All groups share one centre, and each spreads out both ways along 14 directions, with some noise.
(in the rows, 128 means zero)
Some rows, each with its group after it:
[133  39 143 143 136 130 159 174 160 161 180 171 156 158 109 127 117]
(2)
[130 128  96 126 139 117 115 153 110 113 126  86 166 114  96 143  98]
(3)
[170  85 141 172 166 107 176 151 136 148  97  96 128 154  48 141 121]
(3)
[131 128 116 131  95 105 110 140 140 120 125 112 162 192  66  90 114]
(2)
[135 122  83 109 136 101 139 178 137 122 126 173 135 185 166  99 122]
(0)
[ 99 118 144 120 150 168 106  43 186 128 141 137  39 130 164 203 129]
(1)
[120 130 165 107 105 121 188 109 239 128  84 160 148 164 109  95 122]
(3)
[100 141   9 143 118 145  63 130  99  99 129 177 160 108 140 149  81]
(3)
[111 144 148 130 132 125 158 154 107 110 140 112 137 130 123 131 125]
(0)
[117 121 154 151 172 132 142 158  83 140 145 142  92 126 148 118 129]
(2)
[ 85 187 129 109 127 142 143 131  65 124  94  81 121 148 120 130 104]
(2)
[147 109 118 148 155 119 164 143  92 132 177 149 160 167 149 160 150]
(3)
[111  79  65 108 122 142 186 147 157 155  84 159 116 174 156 104 143]
(2)
[ 65 149 154  89 179 123 161 148  95 124 159 114 144 127 105 146 102]
(0)
[ 66 136 155 170 126 126 143 127 100  70 133 154  99 142 116 106 164]
(1)
[ 72 156 117  94  95 155 137 160 188 136  77 133 122 173 152  63 127]
(1)
[ 69 113  54 124 168 150 101 116  90 140  88 113 141 140 120 136 140]
(0)
[124 148 126 148 135 141 174  84 149 129 151 187 148  81 118 147 103]
(0)
[ 63 113 130 123 141  95 155 168  70  89  96 157 138 166  94  81  99]
(2)
[119 119 150 111  92 138 152 114 139 131 132 111 139 132  80 162 109]
(3)
[ 97 162  94 108 103 133 118 107 112 104 163 122 129 157 156 125  99]
(1)
[105 168  94 114 133 130 173 114 139 114 103 131 108 118 150 111 149]
(0)
[148 167 177 109 116 132 209  94 159 172  92 140 157 135 105 110 157]
(3)
[115 170 132 127 122 121 147 118  93 121 115 150 118 128 131  93 135]
(2)
[119 116  99 120 113 116 165 120  77 148 128 115 125 172  89  88 128]
(2)
[117  75 182 157 115 175 154 127 122 164 145 156  98 130 174 136 157]
(2)
[123 128 126 147  88 137 134 134 112 131  93  88 121 168  85 113 144]
(1)
[103 105 147 128 118 148 119 134 134 145 105 103 130 146  87 140 143]
(2)
[113  89 163 109 120 108 130 182  90 118 123 137 122 159 117 136 150]
(1)
[125 149 134  98  94 127 150 131 117 135 160 135 104 162 109 141 119]
(3)
[130 182 186 126 169  68  96 125 100  83 183 146  87 154 109 127 143]
(2)
[111 140 111 140 134 115 135 127  87 113 142  98 105 138  99 101 152]
(0)
[117 138 143  87 116 109 118 145 148 127 133 134 182 167 110 138 163]
(3)
[132  61 172 182 121 166 141 209  86 148 114  70 109 170 154 142  93]
(0)
[ 89 143  93  87  68 178  95 112 131 183 150 153 173 129 125  94 147]
(3)
[128 143 111 147 168 128 161 116 140 155 120 188 118 171 127 116 121]
(3)
[190 136 142 169 120 134 105 142 149 118  66 109  42 116 149 158 100]
(0)
[ 96 150 106 126 142 137 121 114 163 141 129 103 134 134  59 108 112]
(1)
[149 128 114 139 126 147 123 152  67 139  91  63 133 115 125 179 160]
(0)
[ 92 138  88 131 125 136 139 131 131 102 158 105 137 100 104 118 131]
(1)
[112 148 121 156 144 141  76 139 122 136 118 131 164 126  97 122 106]
(2)
[131 162  91 137 146 101  93 119 127  79  96 151  96 131 132 140 105]
(0)
[107 136 154 120 170 148 127 143 145 153 110  84   8 170 137 132  93]
(1)
[134 193  55  75 148 106 141 131 132 111  94 111  91 105 160 109 109]
(0)
[124 141  88 123  70 139 140  77 149 115 140 158 113 158 146 120 148]
(1)
[ 99 140 144 119 152 147 135 143 119 157  93  99  98 165 165  87 152]
(1)
[115 127  91 139 154 142 159  98 171 133 113 140 112 168 159 123  98]
(3)
[113 190 158 101 114 117 102 155 127  81 125  60 120 203 170 148 204]
(0)
[ 84 159 149 105 128 164 166 151 137 170  79  99 120 131  96 117 155]
(2)
[138 152 146 127 168 119 165 154 126 155 135 106 176 109 111  98 100]
(3)
[163 164 136 179 129 139 145 122  65 172 144 138 143  94  96 109 194]
(3)
[121 166  91 128 156 114 130 199 145 131 111  54 120 166  90  68 125]
(1)
[ 93  78 192 154 137 152  79 125 194 122 116 182 110 187 126 174  64]
(0)
[122 124 138 143 131 104 101 179 106 122 123 147 103 147 120  63 139]
(0)
[115 140 182 145 144 150 134 157 115 132 131 122 136  82 113 169 112]
(2)
[144 139 151 147 100 112 107 142 142 135 133 116 139 171  78  93 138]
(2)
[140  91 109  68  95 146 127 169 158 173 101  90 147 132 120 150 111]
(1)
[ 66 123  86 138 121 174 175 115  95 135 130  81 121 200 149 115  43]
(1)
[150 122 161  95 172 109 160 152 124 174  89 128 135 172 149 121 146]
(1)
[ 78 178 122 124 122 167 119  98 134 122 143  72  88 156 179 100 147]
(2)
[119 156 121 133 156 114 130 111 106 115 152 122 135 161 144 118 205]
(3)
[115 143 139 107 144 130 117 147 124 147 142 125 152 127 112 132 131]
(0)
[106 100 170 152 133 163 187 124 115 172 120 159 131 126 134 116 149]
(3)
[143 182 146 121 105 123 172  86  86 126 113 120 110  95 140 113 164]
(1)

New rows. What belongs after each?
[ 30 103  40  87  37 173 160  74 176  94 132 147 162 118 150  87 112]
(3)
[143 156 112 114 140 138 118 148 142 185 142 115 189 131 131  78 128]
(3)
[186 130 105 206 173 148 130 114 171 167  61 133  68 155 113 137  91]
(3)
[105 158 139 158 183 134 197  91 124 128 135 127  47 158 147 100 121]
(3)
[139 112 142 132 157 123 141 133  77 163 127 131 176 116 118 119 142]
(1)
[126 138 120  92 115 124 128 128  99 144  93 120 126 183 117 152 130]
(2)
[142 156 141 131 134 113 118 124 132 125 108 130 163 142 127 118 171]
(1)
[133 108  67 160 131 135 171 133  99 130  82 152  99 175 160 100 111]
(2)
[ 55 132 106 145 103 175 106  88 112 129 150 110 113 122 109 108 114]
(1)
[ 93 102 161  78 108 100 162 131  82 124 150 144 136 155 101 123 138]
(2)
[113 146 100 104 115 114 172 124  91 104 142 151 124 160 131 154 137]
(3)
[140 164 109 139 103 143 177  83 111 143 151 110 172  95 124 109 163]
(3)
[139 142 120 121 117 141 156 164 132 148  97 132 137 118 145 120 126]
(2)
[121  72 167 171 155 117 158 225 211  66 125 153 140 173 121 189  48]
(2)
[135 127 105 160 108 135 138 115 150 128 140 139 128 126  94 115 125]
(3)
[167 113 151 193  88 121 125 205  93  78 120  97 141 168 154 145 120]
(0)
[129 117  85 114 105 129 190  97  74 126 155 108 145 138 113 153  85]
(2)
[120  86 124 165 125 167 102 162 148 158  81 126 119 194 160 120 174]
(0)
[138 117 111 166 119 122 151 113 114 124 143 144 131 148 104 106 111]
(2)
[125 143 138 129 160 143 161 132 190 140 173  78  92 170 131 129  47]
(0)
[158 112 123 148 132 116 143 111 127 129 114 138 156 142 145 130 214]
(1)
[ 88 112 114 111  93 125 102 149  52 105  98  90 102 128 123  98 123]
(0)
[144 157 120 110 154 102 126 139  87 146 112 122  97 123 102 109 163]
(2)
[116 113 122 121 119 117 134 165 137 115 146 112 139 141 101 118 101]
(3)
[112 130 148 125 137 115 145 132 103 110 130 138  92 115 114 133  93]
(0)
[109 189 146 141 139 179 144 122  97 182 137  70 121  75 105 109 142]
(2)
[129 130 130 136 142 109 122 165  94 108 140 102 120 109 129 117 113]
(2)
[ 85 159 127 104 129 134 123 129  90 146 138  97 156 178  82 111 107]
(2)
[124 126 100 148 137 123 162 129 135 108 145 139 115 150 124 124 124]
(1)
[ 85  83 112 133 137 152 168 198 119 112  70  77 120 131 124 148  89]
(2)
[117  96 156 113  99 151 156 144 113 162 190 136 148 158 133 139 139]
(3)
[144 144 149 132 153 123 160 114  93 144 175  56 136 123  78 154 111]
(3)
[ 94 121  97 128 127 156 151 136 149 115 130  89 117 107 131 135 120]
(1)
[131 129 117 157 122 148 130 100 137 144 128 164 122 143 146 120 137]
(2)
[138 121 127 134 106 115 220 162 140 143 113 154 131 172  98  83 122]
(2)
[120  81  81  84  37 133 196  89 148  98 113  91 147 160 115 156 112]
(2)
[160 130 115 150 158  95 159 174 151  85 175 129 104 137 154 129  95]
(2)
[ 82 213 168 141 168 158 129 128 202 108 180 140 138 153 148 159  90]
(2)
[ 88 148  89 109 112 133 106 120  98 135 116 145 145 111 130  74 176]
(0)
[ 76 172 134 122  85 146 141 150 194 102  78 126  78 150  89  91 109]
(1)
[ 75 149 106  99 183 141 119 179 182 112 124 116 123 149 163 147 106]
(2)
[109 152 131 141 132 117 130 141  97 119 143 106 133 188  93 103  98]
(2)
[117 157 102 136 177 153 113  94 187 159 145 106  60 140  92 137  58]
(1)
[130 116 148 117 113 129 160 162 112 106 103 129 116 107 158 157 119]
(2)
[134 116 106  64  62 112  69 116 133 135  73 138  81 145 129 103 159]
(0)
[153 119  86 109 157 103 179 138  62 177 171 126 167 156  97 109  55]
(1)
[141 134 108 183 121 140 144 140 145 125 128 151 127 138 143  79 115]
(2)
[137 163 185 146 129 133  76 173  76 153 117  99 157 126  83 133 112]
(2)
[153 162 118 120  80 112 154 125  89 125  75  92 145 131  64 134 115]
(2)
[108 160  84 132 145 131 121  81 145 126 133 155 147 122 110 130 155]
(0)
[133 135 162  85 105 143 147 156 131 170 122  97 141 156 148 124 139]
(3)
[112 146 172 117 117 122 156 164 144 114 139  76  97 162 120 103 130]
(0)
[154  90 126 164  74 174 186  82 173 141 113 113 144  75  83 197 120]
(2)
[ 84  70 158  72 156 123 141 172 118 128 102 172 143 136 126 205 117]
(2)
[189 111 118 140 121 102 170 169 117 123 122 114  63 136 132 141 153]
(1)
[ 99 155 145 108 170 108 149 168 130  97  95 127 135 140 116 159 140]
(0)
[130 143 153  85  95 137 176 136 156 130 141 103 124 148 137 161 135]
(2)
[147 138  94 125 137 150 126  99 163 166 118 117 143 147 152 125 129]
(1)
[117 148  98 145 161 111 109 173 128  92 148 134 146  97 143  95  94]
(2)
